Every row belongs to one group in each of 4 separate groupings. Each group adds its own fixed numbers to the row, and there is some noise. The rows also spread widely along 15 directions, which tell nothing about the answers.
(in the rows, 128 means zero)
Known rows, each followed by its group in each grouping:
167	157	107	104	104	126	129	170	140	152	107	125	140	152	96	145	147	76	118	86	107	132	65	121	140	147	134	131	155	108	85	178	120	134 => puv memim (0) q_448
109	131	119	163	112	162	100	108	111	147	119	99	145	109	133	161	122	128	112	125	124	115	125	155	146	128	131	115	89	187	128	107	140	112 => pim pone (2) q_856
96	143	160	138	134	116	92	142	111	97	161	114	145	76	137	112	158	169	162	170	142	134	146	153	123	155	91	151	96	138	150	137	83	114 => pim pone (1) q_856
110	93	129	153	141	131	87	126	128	94	178	125	122	109	164	108	106	166	135	150	134	138	128	118	143	145	122	140	113	117	166	106	122	133 => Kir liv (3) q_368
146	134	109	133	123	127	115	168	96	96	138	108	128	167	168	123	116	135	146	111	88	159	157	126	142	126	133	127	167	75	145	135	129	144 => Kir Vaz (2) q_368
142	162	111	140	119	151	132	163	127	137	114	97	153	130	108	167	160	119	125	109	121	136	86	145	146	146	132	138	116	123	140	137	79	127 => puv gab (1) q_448
147	161	120	149	126	158	103	154	169	138	112	109	134	96	141	99	136	125	153	118	113	120	94	165	160	153	129	167	126	145	177	158	117	121 => pim Tob (3) q_368
163	148	140	86	116	76	189	142	104	129	130	109	114	144	113	155	112	110	134	118	81	106	123	153	113	133	163	141	147	111	91	113	105	115 => Kir Tob (0) q_368
120	135	133	124	113	117	175	122	118	108	96	134	96	147	93	128	123	123	159	139	103	114	108	155	120	139	150	108	106	88	113	182	131	134 => pim gab (3) q_856
146	171	125	115	125	121	144	156	143	116	118	136	132	165	117	155	157	103	141	94	121	104	80	156	138	157	150	150	145	106	106	151	94	121 => pim Vaz (1) q_368
154	161	136	118	108	143	140	164	102	129	122	117	143	146	120	140	155	146	118	90	113	118	131	129	142	117	132	126	122	120	124	107	71	139 => pim memim (0) q_448
101	146	126	138	167	116	123	145	95	121	114	126	83	131	163	106	116	124	98	94	103	174	112	123	144	181	173	158	128	130	146	119	95	149 => Kir liv (2) q_856
165	178	123	156	75	122	121	159	92	132	109	111	134	107	139	113	124	121	126	93	78	145	138	156	156	150	139	172	137	183	128	156	114	143 => pim memim (0) q_448
88	130	138	152	133	111	119	135	71	105	152	115	150	135	129	138	136	153	104	141	159	188	137	89	135	132	137	107	107	97	95	117	83	158 => pim Vaz (2) q_368
154	139	142	117	135	111	140	139	150	141	138	89	142	108	131	152	122	96	136	151	129	126	96	168	132	127	135	158	139	117	139	110	124	108 => pim Vaz (1) q_856
137	162	146	117	113	95	135	162	99	131	132	103	152	85	128	149	152	116	132	135	146	174	115	133	148	139	106	141	133	130	128	155	81	132 => puv Vaz (3) q_856
119	171	139	147	122	86	118	130	122	95	144	136	124	115	128	78	136	154	127	137	113	128	124	127	118	159	160	181	133	123	94	118	70	143 => Kir Tob (3) q_368
119	82	119	120	133	114	113	103	147	119	164	119	105	92	113	131	94	132	153	171	110	127	82	140	125	157	130	128	98	126	136	155	156	112 => Kir liv (2) q_368
156	144	124	145	76	94	86	170	101	78	160	159	142	115	147	71	132	153	134	123	138	172	133	90	143	122	104	135	174	110	93	183	112	162 => puv Vaz (1) q_856
134	141	149	101	149	119	120	151	123	163	142	100	137	106	121	104	148	126	77	129	131	140	107	92	120	117	145	130	127	126	113	65	74	131 => puv Tob (1) q_448
88	175	155	172	111	89	87	131	122	89	165	151	178	112	137	107	137	140	123	158	181	125	144	127	122	160	110	165	123	117	59	134	92	135 => Kir Tob (3) q_448
125	128	142	151	120	118	83	99	156	136	148	145	123	86	139	71	104	132	95	148	143	102	110	128	124	128	143	148	120	171	103	100	145	121 => pim memim (1) q_856
129	90	127	132	82	109	87	110	123	101	178	131	139	102	138	145	96	143	172	156	115	98	137	151	127	137	96	118	118	165	116	161	178	101 => pim memim (0) q_368
166	130	114	139	97	162	138	145	128	139	120	117	130	179	126	158	122	121	113	84	90	96	112	139	158	111	154	130	129	129	128	95	128	124 => pim pone (3) q_448
113	162	132	113	122	131	110	135	109	132	124	116	139	93	111	119	182	137	134	120	130	130	106	116	126	144	120	119	113	146	113	142	62	128 => Kir liv (3) q_368
146	124	132	126	129	132	108	163	145	145	156	136	152	140	104	129	127	124	86	110	146	147	73	98	152	161	120	140	111	105	98	126	103	138 => pim Vaz (1) q_856
124	128	130	127	120	116	121	133	122	131	130	110	137	135	122	110	113	99	125	151	123	146	122	126	121	130	132	118	137	92	95	155	156	137 => pim Vaz (1) q_368
157	138	113	126	91	146	106	156	157	128	129	131	144	144	106	109	135	123	157	123	95	103	104	133	138	137	111	136	131	104	117	178	140	129 => pim gab (3) q_448
121	135	155	106	157	95	147	160	96	143	128	129	112	110	152	147	114	103	106	102	147	174	114	118	152	161	129	114	120	122	133	149	113	127 => Kir Tob (2) q_368
129	128	118	118	138	115	148	132	118	126	120	86	123	99	141	184	134	97	141	140	160	158	79	146	132	103	142	120	150	120	151	131	115	119 => puv liv (0) q_856
98	137	154	134	115	84	109	119	97	121	151	121	145	55	130	138	140	131	125	151	170	162	111	124	128	142	110	130	115	175	102	141	99	123 => pim Vaz (0) q_856
124	101	83	168	123	130	104	121	142	115	169	100	160	152	116	206	113	104	103	134	165	157	42	105	147	143	147	146	136	115	101	104	118	132 => puv liv (3) q_856
160	120	117	106	128	147	110	175	152	137	147	125	145	136	116	130	137	128	124	101	126	142	77	99	153	136	107	123	133	87	136	138	101	131 => Kir Tob (3) q_856
129	133	114	152	106	128	71	151	133	109	157	159	138	99	156	134	140	136	123	92	172	147	79	114	163	157	112	144	136	171	123	160	107	132 => puv liv (0) q_448
161	128	135	127	111	94	173	171	98	104	133	109	121	150	117	149	104	109	152	136	111	172	113	149	145	148	123	141	132	62	136	194	132	144 => pim memim (1) q_856
93	124	104	139	125	138	97	150	68	124	129	111	131	134	120	145	148	124	98	98	126	186	103	80	143	166	133	99	113	140	104	156	96	151 => puv liv (1) q_368
153	132	138	73	139	98	128	150	139	145	127	121	113	138	118	93	134	90	120	140	112	127	104	110	101	109	134	116	170	81	98	135	139	124 => pim memim (1) q_856

New rows, each followed by its group in each grouping:
173	113	136	94	104	120	116	157	113	130	158	120	121	99	122	121	127	155	148	122	92	133	119	125	145	128	100	124	116	142	153	148	112	123 => pim memim (2) q_856
171	114	108	140	99	147	119	161	109	134	133	91	128	114	149	133	114	132	134	106	94	169	117	128	174	119	129	132	137	143	184	135	133	140 => pim Vaz (3) q_368
122	87	133	116	144	109	124	118	155	111	161	134	112	136	148	157	88	114	144	143	141	111	94	148	129	134	135	127	140	103	132	119	170	104 => pim Vaz (0) q_856
163	136	118	99	125	119	101	150	177	149	129	117	121	104	126	94	120	96	136	134	104	112	79	141	124	139	126	151	160	130	126	151	149	108 => puv Tob (1) q_856
114	163	141	189	102	129	115	122	99	110	115	110	144	103	156	95	117	136	112	148	159	151	161	142	141	99	137	133	128	136	128	123	124	151 => pim memim (3) q_856
121	123	128	98	147	128	109	138	150	147	140	121	140	145	131	168	141	85	118	119	149	105	90	124	134	131	125	113	148	119	108	115	135	95 => puv pone (3) q_368
153	123	132	106	132	154	108	171	136	153	150	95	146	117	124	141	147	128	126	117	110	135	102	125	147	137	103	130	113	115	160	114	102	113 => Kir pone (1) q_448
88	130	133	151	141	125	58	137	113	98	157	132	135	128	189	101	103	138	128	127	134	127	170	136	127	159	116	144	146	129	119	111	142	123 => Kir liv (0) q_856
152	135	117	147	108	149	69	183	124	126	149	115	173	103	149	114	141	142	124	109	148	179	116	102	166	130	86	132	144	126	147	152	109	147 => pim Vaz (0) q_856
170	152	142	146	93	101	135	140	136	100	157	136	153	123	121	106	131	141	120	146	146	125	114	124	127	91	136	152	152	83	90	111	95	147 => Kir Vaz (1) q_448
131	146	123	96	130	139	111	154	112	136	112	150	104	152	137	100	154	131	108	57	93	118	111	100	141	145	151	111	146	142	110	126	99	134 => pim Vaz (0) q_368
144	125	125	146	95	130	88	143	113	112	151	134	126	68	138	104	129	172	139	115	119	144	117	128	159	153	110	138	101	182	162	159	101	134 => puv memim (0) q_368
158	142	130	108	113	139	150	142	116	136	119	103	135	141	127	159	137	122	129	114	122	110	118	143	132	88	136	103	139	124	127	103	115	113 => pim Tob (1) q_856
117	133	138	128	148	114	130	157	125	152	121	114	144	141	134	153	112	73	106	131	158	168	103	123	139	140	127	115	131	86	108	156	153	132 => pim gab (2) q_448
142	134	103	155	90	152	135	115	127	105	106	145	98	138	123	103	118	149	128	103	110	110	98	134	151	122	160	124	122	138	127	149	123	148 => puv liv (3) q_856
142	105	137	101	128	145	92	178	98	108	166	142	123	154	160	121	143	178	128	86	102	119	156	102	142	135	100	105	128	126	154	103	101	122 => pim gab (1) q_856
122	143	120	100	154	120	97	132	133	147	132	83	128	118	134	95	136	111	117	139	83	121	121	120	99	137	151	142	152	130	116	84	114	114 => Kir Tob (1) q_368
122	145	123	98	137	152	132	143	120	145	110	122	115	121	110	158	166	112	134	92	119	116	80	137	137	153	128	106	103	138	134	149	92	114 => Kir liv (1) q_448
115	128	141	161	131	117	103	134	106	147	136	113	134	127	150	105	84	102	68	132	134	158	133	120	140	152	144	152	123	138	94	107	148	142 => pim liv (1) q_856
92	163	158	116	184	135	155	138	156	141	97	132	119	131	140	153	132	98	120	115	183	105	91	176	137	153	145	123	113	94	138	127	104	105 => puv Tob (0) q_856
123	139	114	129	134	140	119	147	117	162	110	85	138	118	116	132	136	81	99	125	123	176	85	113	137	143	133	119	126	114	121	154	128	133 => Kir pone (1) q_368
123	158	138	152	126	117	112	164	90	119	128	112	136	152	164	116	116	112	107	106	103	160	157	137	143	160	144	163	148	118	119	122	120	145 => pim Vaz (1) q_448
109	113	97	150	138	183	62	135	139	122	141	140	117	146	148	103	127	158	94	80	112	121	97	104	156	160	145	122	112	149	140	99	118	133 => puv Vaz (1) q_856
71	116	137	146	133	84	97	123	94	51	182	135	128	141	152	118	128	159	168	171	131	138	158	120	107	160	122	139	135	85	104	141	113	129 => Kir pone (3) q_368
134	158	117	127	91	119	125	149	88	102	112	144	109	144	131	117	145	128	155	84	81	126	131	136	146	157	134	127	138	151	116	190	118	138 => pim memim (3) q_368
94	127	146	101	181	125	119	143	149	113	133	166	98	154	155	120	131	110	115	102	163	117	98	124	132	161	136	113	136	76	122	130	124	115 => Kir Vaz (1) q_856
153	149	134	122	139	152	125	185	130	140	125	100	145	129	139	145	150	118	129	104	132	151	112	135	164	134	115	132	131	95	175	130	92	133 => puv memim (3) q_448
96	133	127	121	135	134	84	135	114	101	156	119	133	111	147	159	152	154	172	125	108	104	133	158	131	171	104	134	99	153	145	134	102	103 => Kir liv (2) q_448
134	105	112	141	114	147	99	120	179	122	146	148	134	117	110	122	122	129	136	137	162	109	52	120	139	124	127	126	120	113	118	156	138	129 => pim liv (0) q_448
138	143	164	88	142	84	139	155	102	125	147	129	111	118	138	104	132	122	108	126	125	145	138	115	118	137	129	132	140	102	110	114	96	128 => Kir memim (1) q_856
120	134	109	139	114	137	108	142	93	115	121	117	138	136	127	120	143	134	119	125	139	168	111	89	133	101	132	95	137	108	105	147	109	154 => pim liv (2) q_856
111	106	116	100	165	168	69	141	142	142	149	123	120	133	155	106	136	146	111	93	111	104	113	101	130	142	131	113	126	130	148	81	112	116 => Kir liv (0) q_368
105	112	139	108	127	144	123	130	86	137	134	99	124	110	126	159	139	138	137	121	111	129	139	131	140	143	112	91	84	160	154	128	118	109 => pim memim (3) q_368
124	108	126	120	124	112	118	129	140	130	128	140	104	84	139	121	101	100	135	129	148	151	78	132	145	143	121	112	137	135	134	188	171	121 => puv Vaz (0) q_856
129	113	133	139	107	133	103	141	133	86	161	172	129	123	131	101	123	172	145	126	155	112	115	118	146	139	102	103	108	110	120	173	124	129 => puv Tob (1) q_368
72	118	147	122	137	108	100	132	104	86	169	151	131	115	125	131	148	167	139	140	167	135	123	101	127	160	103	104	97	125	104	142	83	124 => puv Tob (3) q_856
125	135	131	146	103	137	118	139	112	96	133	127	144	114	136	118	126	162	151	147	152	136	144	135	138	96	106	90	119	101	130	157	125	136 => puv Tob (2) q_856
149	139	127	119	97	97	81	158	122	116	151	154	125	84	142	68	141	137	127	111	122	158	107	87	136	135	118	143	167	149	104	164	113	146 => puv Vaz (0) q_448
120	142	134	115	149	152	99	167	133	128	135	120	148	135	130	118	163	133	124	118	151	137	108	104	135	128	113	111	128	95	131	127	90	129 => pim Tob (1) q_448
99	114	93	175	121	152	76	120	118	114	137	109	129	114	135	114	117	130	121	131	121	162	93	117	146	168	140	138	108	150	136	158	138	143 => pim liv (1) q_368
144	165	123	153	83	154	142	123	105	132	107	100	139	130	122	144	124	147	133	105	74	82	150	176	145	132	151	142	97	182	128	107	108	121 => pim Tob (3) q_368
107	119	125	142	129	136	113	113	143	158	135	93	156	116	112	166	104	92	105	149	143	124	92	141	136	146	126	124	102	145	100	120	157	107 => pim Tob (3) q_856
138	117	124	142	123	110	105	124	135	123	168	122	131	118	117	86	108	151	91	139	112	137	108	96	123	136	155	156	123	115	102	86	103	147 => Kir memim (0) q_368
156	150	169	104	130	83	144	189	91	125	160	101	154	99	139	135	146	136	122	137	149	179	138	111	144	123	104	151	140	104	139	113	62	135 => pim Tob (3) q_856
144	128	129	109	89	107	120	132	143	111	144	166	121	131	116	128	149	120	151	116	135	97	84	118	133	121	120	121	151	138	89	168	129	116 => pim pone (3) q_448
134	152	116	99	127	122	136	119	139	150	101	92	129	122	88	96	148	92	125	157	110	124	85	111	90	87	156	109	158	105	81	130	124	130 => pim Tob (1) q_856
118	128	128	154	129	127	107	131	145	98	146	170	111	153	160	133	124	121	118	99	161	111	89	135	147	146	147	144	140	130	121	130	132	120 => pim pone (1) q_448
131	122	140	138	124	115	116	130	112	157	157	106	154	108	138	177	111	105	73	115	152	144	100	119	147	140	137	136	113	178	104	77	124	113 => pim Tob (1) q_448
136	164	131	134	140	166	111	143	165	131	110	151	130	119	149	153	160	128	133	81	176	92	78	164	166	125	122	117	120	153	161	136	99	108 => pim memim (2) q_856
170	147	144	142	84	106	155	160	100	93	137	157	102	109	122	95	126	171	148	102	100	141	117	141	168	162	135	169	104	140	149	180	77	155 => pim liv (3) q_368
124	99	127	138	130	168	88	135	138	155	143	92	139	79	130	97	114	149	112	142	123	154	115	107	147	119	114	110	96	124	167	106	132	135 => Kir Vaz (0) q_448
95	107	122	152	132	137	86	108	146	138	144	109	147	110	136	117	91	117	123	157	144	122	116	135	130	144	125	120	110	133	112	133	174	117 => pim Tob (0) q_368
95	110	152	103	160	101	124	129	127	130	147	124	111	131	152	158	106	97	131	140	137	116	124	149	126	160	124	127	130	121	126	122	153	91 => puv pone (3) q_856
126	122	123	136	133	111	108	131	138	97	172	121	135	107	154	165	127	148	155	127	137	113	107	151	134	148	128	153	131	139	153	106	101	103 => Kir gab (0) q_368
116	140	161	103	153	103	137	160	102	118	133	147	102	133	163	115	143	122	114	103	152	145	134	111	142	133	133	116	147	105	135	125	99	126 => puv pone (3) q_368
167	161	111	130	97	156	123	152	133	142	114	109	143	111	110	114	154	140	133	104	106	117	99	135	145	118	133	134	125	132	132	136	81	140 => Kir liv (0) q_368
130	113	97	173	96	135	96	114	131	114	160	99	150	139	121	163	102	129	132	135	95	117	103	147	146	160	142	162	109	154	121	120	141	122 => pim memim (3) q_368
116	126	162	113	132	128	88	127	138	129	152	165	107	103	142	78	133	156	123	117	121	79	138	134	132	158	116	132	102	171	121	120	121	102 => pim pone (1) q_368
140	133	131	107	127	104	134	121	130	119	143	122	111	130	109	92	134	145	125	143	100	107	110	116	103	116	164	140	138	111	104	97	95	134 => pim memim (0) q_368
116	145	134	135	126	123	121	129	123	123	128	124	137	151	128	128	122	118	118	123	131	111	129	137	126	139	144	128	124	112	94	128	128	128 => pim memim (0) q_368
119	176	172	107	139	122	116	173	134	147	113	145	159	153	148	114	127	95	104	110	166	99	164	143	139	141	98	113	141	87	81	139	131	116 => puv Tob (3) q_856
151	120	117	115	90	111	123	147	114	87	148	140	112	104	134	137	137	135	181	117	121	142	104	129	147	133	103	110	141	124	148	201	128	126 => Kir memim (3) q_368
87	136	140	154	134	133	83	121	101	127	133	126	141	96	165	108	131	138	93	129	180	148	140	107	134	114	130	112	125	158	110	95	113	137 => pim liv (0) q_856
116	137	136	119	123	102	104	171	103	112	137	138	123	106	144	103	149	105	137	123	147	191	110	90	143	150	102	121	154	100	122	200	117	143 => Kir pone (3) q_448
78	123	126	112	163	129	90	114	128	100	151	154	120	147	134	112	158	149	123	131	164	116	103	84	105	121	141	87	129	89	88	110	91	129 => Kir liv (2) q_368
125	158	137	111	154	110	130	128	121	139	112	105	95	107	131	61	135	130	101	132	85	138	117	122	107	130	178	157	142	123	123	82	85	139 => Kir Vaz (1) q_856
110	120	145	106	145	107	103	135	123	105	154	143	117	96	133	102	147	149	145	153	162	149	108	101	120	117	112	109	129	105	128	148	101	132 => pim liv (2) q_856
127	144	149	139	121	113	120	127	147	81	144	186	102	134	148	87	110	167	142	110	132	77	135	156	132	152	136	148	120	116	119	137	116	125 => Kir memim (0) q_856
120	115	103	173	114	127	106	109	135	116	150	106	138	100	125	148	106	133	122	146	134	150	85	134	139	141	141	141	106	149	131	126	130	129 => Kir gab (2) q_856
131	121	113	139	130	122	106	128	144	102	174	115	146	155	127	158	112	145	131	134	106	97	106	144	123	160	134	162	123	114	108	86	110	110 => Kir Tob (1) q_856
112	99	128	123	136	136	127	157	107	92	151	112	129	168	157	168	109	136	164	129	119	129	149	141	141	141	111	102	128	71	153	143	147	119 => puv Tob (3) q_448
140	120	151	93	140	118	102	169	143	145	153	145	125	106	150	125	123	110	128	103	137	125	112	131	149	171	88	125	124	127	144	160	138	102 => Kir gab (1) q_368
94	118	143	123	156	95	94	145	110	118	164	141	125	99	138	129	136	128	115	122	165	176	93	98	138	182	119	135	114	136	123	153	94	131 => pim memim (0) q_368
80	107	130	122	142	129	58	149	129	111	153	158	130	94	148	108	147	129	139	126	182	158	98	92	142	165	82	86	119	128	133	197	138	119 => puv gab (1) q_368
139	139	119	164	94	140	112	139	89	93	141	113	139	139	152	114	125	177	125	117	116	133	160	123	137	93	139	124	135	127	135	93	104	151 => pim memim (0) q_856
134	166	122	151	108	161	92	140	148	122	118	115	160	115	110	96	160	145	138	135	142	116	115	135	137	116	113	134	120	112	127	145	95	138 => pim memim (3) q_856
144	159	138	84	127	118	124	167	130	157	128	87	172	115	106	159	146	93	143	143	122	133	116	142	121	131	90	115	134	99	100	154	114	108 => Kir Tob (2) q_856
149	134	119	133	109	143	107	177	134	115	139	121	144	122	119	130	140	131	166	121	120	157	92	144	163	170	94	137	116	100	159	213	123	134 => pim Vaz (1) q_368
98	87	117	91	136	142	97	125	106	147	140	97	133	127	149	176	122	93	127	121	127	137	127	111	133	121	100	67	134	133	125	117	172	99 => Kir Vaz (3) q_856
84	130	124	144	134	174	85	129	144	144	107	132	149	133	133	123	118	97	119	131	163	122	114	131	139	139	102	76	99	98	104	177	175	128 => Kir liv (2) q_448
122	92	120	148	148	149	101	154	125	147	157	67	138	134	145	139	93	119	104	148	101	170	126	118	151	146	135	149	115	102	169	88	143	130 => puv pone (3) q_448
136	130	131	99	128	104	106	131	160	102	161	134	132	118	106	96	146	161	172	164	112	96	104	127	100	123	117	131	133	101	109	139	103	117 => pim Tob (2) q_856
114	160	137	171	110	110	133	95	125	106	133	123	133	121	108	92	101	155	109	156	106	96	143	157	107	141	166	166	99	122	81	92	106	141 => Kir memim (0) q_856
103	184	125	130	136	136	94	127	126	150	99	98	147	113	121	87	166	104	97	129	129	128	125	110	110	118	143	128	148	130	84	103	94	135 => Kir memim (3) q_856
130	119	125	133	141	114	99	133	140	116	179	117	139	132	136	166	127	134	124	122	122	112	92	136	142	174	143	183	120	153	125	85	92	111 => pim liv (3) q_368
149	173	115	159	95	152	107	153	137	125	94	114	146	113	137	91	144	105	145	132	138	141	111	147	143	104	122	134	153	111	131	185	135	147 => pim liv (1) q_448
135	152	110	130	109	127	125	165	77	104	125	88	124	124	139	154	164	129	164	109	77	164	124	144	137	149	132	151	141	150	160	155	87	128 => pim pone (1) q_448
116	146	139	132	137	96	131	144	115	82	132	158	100	105	162	128	151	127	144	107	182	160	92	121	146	131	133	123	154	114	146	165	91	135 => Kir memim (3) q_856
81	132	131	136	124	100	107	117	100	92	156	149	134	129	128	143	135	149	119	123	156	124	118	110	121	152	133	112	119	145	68	124	96	125 => puv Tob (0) q_856
120	103	124	129	112	146	76	164	138	124	159	130	148	122	132	132	124	124	145	125	140	145	110	115	159	164	68	109	115	107	136	188	152	118 => Kir pone (3) q_856
172	143	114	147	77	146	149	153	101	117	125	110	124	99	108	137	153	153	137	106	107	158	89	129	161	114	131	131	107	146	161	156	74	145 => Kir pone (1) q_448
114	133	146	132	147	135	101	117	140	131	147	134	120	126	155	98	113	142	91	121	126	90	136	136	123	138	149	141	121	134	112	57	116	115 => Kir Vaz (1) q_856
